The rows of a group lie close to one hidden flat surface of 12 dimensions, which may be shifted away from zero. Surfaces can cross.
In the rows, zero is written as 128.
Known rows, each followed by its group:
[133 162 140 113 154 111 117  97 107  93  86 140 111 121 127 129 102 191
  84] : G
[156 157 118 107 115 133 140 118 104 133 117  71 134 112  81  89 167 134
 151] : G
[131 123 136 106 168 101  99 150 120 132  73 164 159 131 108 167  84 197
 147] : Q
[176 107 130 131  99 145  87 128 198 117 125 119 120 121 119  83 192 153
  67] : J
[176  77 129 166  79  68 123 172 117 127  86  98 145 205 124 146 152 154
 147] : Q
[132 160 128 103 172  92 169 105 103 123 124 126 105 145  77 170 100 152
 134] : L
[131 177 136 152 132  98 164  93  92  91 143 112 161 122 180 139 113 152
  94] : L
[169 125 104 112 134 164 108 101 114  81  91  95 127 107 135 111 172 154
 110] : J
[116 127 159  97 205 142 141 124 134 145 144 133 158 127 156 180 122 103
 153] : L
[111 118 111 133 165 103 169 147 102 130 154 151 217 133 170 201  91  92
 187] : L
[146 166 137 175 165 129 144 152 149 146 164 163 180 153 114 101  78 177
 111] : J
[ 98  97 176 102 143 138 112 136 122 107  90 133 149 142 102 165  80 129
 145] : Q
[146  82 111 164 125 153 124 152  75  71 112  88 148 150 139 215 103  98
 116] : L
[113 131 155  96 147 107 142  71 143 129 136 135 126 121 104 173 121 116
 176] : L
[121 107 123 136 106  98 105 119  93  61  77 145 107 147 104 174  78 121
  82] : Q
[126 127 119 130 120  95 136 132  97 179 134 113  65 109 160 131 159  89
 146] : J
[124 141 102 157 108 103 121 174 113 141 115 150 141 115 147 108 139  90
  83] : L
[145 149  80 150 195 194 180 125  60  91 157 100 137 100  91 218  77 145
 137] : L
[116 151 168  96 160 127  66 171 108 171 124 102 100 117 152 108  81 172
 103] : Q
[147  86 180 111 147 124 112  74 178 100 153 124 112 157 128 130 110 121
 126] : G
[139 130  91 103 104  99 113 205 123 147  57 153 147 103  93 104 147 188
 105] : Q
[ 75 164 118 101  88 148 157 162  91 141 143  72  92 129 154  87 162  92
  98] : J
[160 125 120 183 128 152  79 105 131 113  99 147 141 102 154 136 153 131
 108] : J
[ 83 149 179 160  91 136  57  80 163 132 163 143 147 154 173 143  74 165
 161] : G
[126 160 127 192 139 143 102 154 112 161 152 148 156 131 163 110 107 119
 120] : J
[150 139 124  94 160 117 135 138 148 163 177 108 111 136 149  97 128 169
 140] : Q
[133 110 106  59 187 120 132 119 100  83 140 114 110 150 156 142  87 100
 125] : Q
[137 142 122 122  95 119 150 113 158 121 149 118 148 130 103 114 147 153
 134] : J
[189 152 152  91 186 133 165  77 158 112 155  95 104 128  54 104 130 186
 113] : G
[140 152 114 143 117  80 140 122 115 118 103 137  97 144 105 155 122 190
 100] : Q
[138 129 118 142 117 155 116 130 105 136 157  74 106 127 123 154 128 114
 146] : L
[156 154 142 161 100 119 229 129 106 164 193  43 159 141 162  91 183 131
 171] : Q
[132 101 124 123  97 126  88 156 125 113 141 120 162  96 135  85  75 115
 130] : Q
[114 145 122 109  58 116 156 141 169 151 137 104 104 114 114 100 205 143
  98] : J
[162 126 101 103 177 108 220 102  98  79 166 130 146  58 180 116 108 124
  95] : L
[143 152 205 183 104 115  57  95 140 180 131  88 117 122 228  96 184 137
 115] : L
[155 109 124 115 132 104 124 123 163 123 143 139 122 124 158 107 148 124
  93] : G
[144 125 123 130 113 122  84 137 151 103 138 136 119 142 122 108  91 160
  81] : G
[186  71 150 164 121 123  66 117 164 105 120 129 131 153 117 109 118 115
 111] : G
[149 156 138 103 162  79 174 102 109 127 125 105 129 121 162 164 148 181
 127] : L
[139 143 111 153 122  75 128 110 126 171 150 158 123 109 103 128 107 115
 177] : L
[113 123 107 122  74 120  72 164 127 109 130 124 165 125 144 102  88 134
 119] : Q
[140 151 112  88 115  55 152  95 112 102 118 125  93 129 132 125 111 195
 118] : G
[126 112 139  83 122  97  88 176 107 124 106  68 113 215 159 145 121 145
 125] : Q
[164 162 119 179 131  89  82 116 189 167 154 175 112 128 133 124 148 160
  76] : J
[106 162  87  62 126  92 157 142  82  98 106 111 101 132 121 140 123 151
 100] : Q
[132 122 104 146  95  96 166  95 157 109 144 171 176 125  59 140 101 137
 172] : J
[123 124 131  99 117 109 154 100 180 125 179 137 109 137  90 141 108 152
 139] : G
[102 112 145  74 151 134 177  90 121 119 109 134 111  94  86 146 139  87
 159] : G
[ 65 215 109  83  50  95 123 115 106 133 179  82 131 140 173 104 101 202
 152] : G
[162 118 133 126 152  53 180 110  85 130 132 119 121 122 163 140 113 127
 148] : L
[125 130 141 126 168  97 158  98 136 120 130 188 156  84 146 128 112  94
 116] : L
[125 164 114 158  66  93 137 158 145 157 166 114 128 151 134  89 141 153
 102] : J
[ 66 140 128 129  47 135 161  88 161 110 150 149  81  68 119 126 176  67
  67] : J
[ 65 134 112 109  83 123 144 125 145 116 125 163 118 116  97 164 118 115
 125] : G
[145 144 114 118 123  64 141 126 132 131  98 142  94 137 125 145 141 198
  98] : G
[110 144 162 144 135 108 119 140 147 160 152 136 113 175 129 147 121 107
 104] : J
[149 106 112  54 155  88 118 154 133 117 115 120 116 166 113 129  99 178
 137] : Q
[146 141 136 129 110  87 114 113 149 156 119 104 131 175 124 165 169 165
 162] : J
[158  97 170 146 125 100  84  72 173  99 178 122 146 178 166 133  75 148
 149] : G

New rows. What belongs after each?
[126 127 189 128 120 126 163 111 108 121 144 106 111  68  89 101  63 150
 109] : Q
[118 117 124  77 113  93  62 137 145 118 150 121  78 153 128 115  63 163
 109] : Q
[149 134 155 124 151 143 110 136 172 148 128 120 112 144 116 113 161 152
  83] : G
[159  98 159 134 136  81 184 124 159 168 131 138  99 122 101 142 151 169
 145] : J
[152 114 141 148  94  85 141 152 113 139 114  92 116 162 119 132 135 162
 127] : Q
[117 130 128  99  82  95  70 189 103 143 113  89 123 141 151 101 101 153
 114] : Q
[103 129  82 129  77 124 159 119  92 134 151 128  78  94  45 118 106  53
 161] : L
[ 83 139  89  90  86 137 135 161 153 119 149 134 168 108 139 130 153  81
 106] : L
[145 135  78 126 130 139 100 205 133 140 168  90 171 162 159 151 132 140
 113] : L
[146 150 136 110 160 130 116 123 165 133 143 139 148  98 168 120 151 150
  77] : L
[152  87 102  51 149  87 163 142 127 117 136 113 134 138 110 113 105 142
 175] : Q
[103 160 108 102 115 148 103 104 155  69 157 144 171 145 128 131  80 162
 103] : Q
[142 114 136 150  80  86  81 107 172 135 139 147 104 140 135 113 123 168
 127] : G
[121 136  93 191 130 133 170  91 109  80  96 187 152 113 118 187 135 102
 108] : Q
[114 139 157 150 111 113 138 109  95 117 136 107  98 122 124 142  92 127
 104] : Q
[123 128 159  87 195 146 210  96 136 104 143 106 114 171 111 158 139 132
 127] : Q
[136 114 143 135 118 154 114 118 133  82 119 104 144 155 127 122 128 125
  97] : J
[ 91 129 103  98  86 123 137  75 183 115 164 192 131  53  69 105 123  63
 139] : L
[158 114 110 131 103 101 119 121 133 107 172  95 157 159 108 133  94 139
 160] : G
[ 97 124  93 102  65 165  95 168 135 110 158 109 124 118  67  92  81 112
 118] : G
[125 178 118  97 120 137 163  91 135 115 222  73 142 137 152  77 111 149
 139] : J
[123 146 176 134 156 142  92 129 136 162  98 119 110 115 161 130 178 119
  89] : L
[117 141 113  95 169 110 110 164 127 151 160 149 112 120 173 133  68 183
 118] : G
[120 158 115 109 139 115 149 139 122  99 126 136 143 175  68 127  94 134
 105] : J
[126 139  77 139  73  90 110 154 172 178 139 173 171  61 163 121 190 131
 138] : L
[161 115  78  96 120  81 166 143 148 144 151  97  86 194 135 120 184 146
 142] : Q
[135 149 116 118 152 140 145 149 131 128 125 132 179 135 139 129 142 158
 130] : Q
[101 145 107 154  71 101 133 125  93 142 134 115  90 113 164 128 155  91
 126] : J
[165 120 150 104 160  81  97 135 174 176 151 141 107 127 150  77 138 118
 117] : L
[133 143 115 152  60  87 115 113 125 123 149 111 146 130 152 134 135 133
 136] : L
[128  68 125  88 124 124 125 151 135 117 136 119 103 143  86 142  98  91
 145] : G
[147 129 117 145 108  47 123 113 144 135 133 178 125 121 116  93 108 108
 118] : L
[ 74 200 123 142 128 101 173 122  81 156  94 144 150 118 119 193 147 130
 150] : L
[127 113 106 117 110  94  84 145 113 100  89 160  91 122 119 124  74 169
  92] : G
[107 193 100 185  86 108 124 161 122 160 149 146 172 154 126 118 116 145
 129] : J
[163  94 101 115 119 103 116 122 171  85 187 140 154 119 204  81 126  91
  73] : G
[113 179 148 132 109  74 189 123 146 144 156 129  88 148 108 131 132 173
  66] : J
[125 156 110 178 130 119 147 183 140 207 160 170 175 125 115  94 114 140
 171] : J
[115 140 149  89 135 154 125  96 159 122 168 113 120 102 139 117 143 105
 112] : L
[126 111 134  75 157  73 169 113 115  97 132 114 124 171 153 180 102 139
 136] : G
[126 158 121 159 151 136 123 146 101 123 133 140 119 125 117 112 103  94
  77] : L
[119 160 112 133  92 116 133 131 135 121 144 136 189 118 122 118 107 187
 148] : Q
[137 133 130 126 130 133 117 113 116 130 134  89 123 140 118 193 135 146
 154] : L
[129  97 138  85 110 102 125  96 172 147 160 136  67 112 108  94 114 130
 155] : G
[132 145 138 105 136 133 134 121 116  90 151 105 101 115 125  99  84 140
  70] : Q
[143 144  99 151 115 104 139 152 127 144  87 159 118 114  95 126 160 149
  99] : J
[136 118  79 131  48  60 148 114 210  74 203 165 140 157 153 130 116 155
  62] : G
[147  71 168 206  74 159 103 152 156 117 138 122 190 153 151  97 117 125
 130] : J
[159 109 144 121 198 143 139 151 154 158 113 134  87 159 130 132 168 141
  98] : Q
[110 129 205 184 127 142 128 108 156 126 153 132 119 150 168 149 116 120
  68] : J
[125 154 121  92 156 117 156 142  92  99  98 121 140 118 119 138 107 161
  99] : Q
[121 157 135 125 141 102  92 116 140 126 120 146 117 171 129 173  91 209
 125] : Q
[105 128 199 184 151 150 135 117 171 148 159 159 195 166 127 168  92 128
 157] : J
[141 161 142  90 182 107  95 138 144 143 132 130 146 158 141 142  84 232
 136] : Q
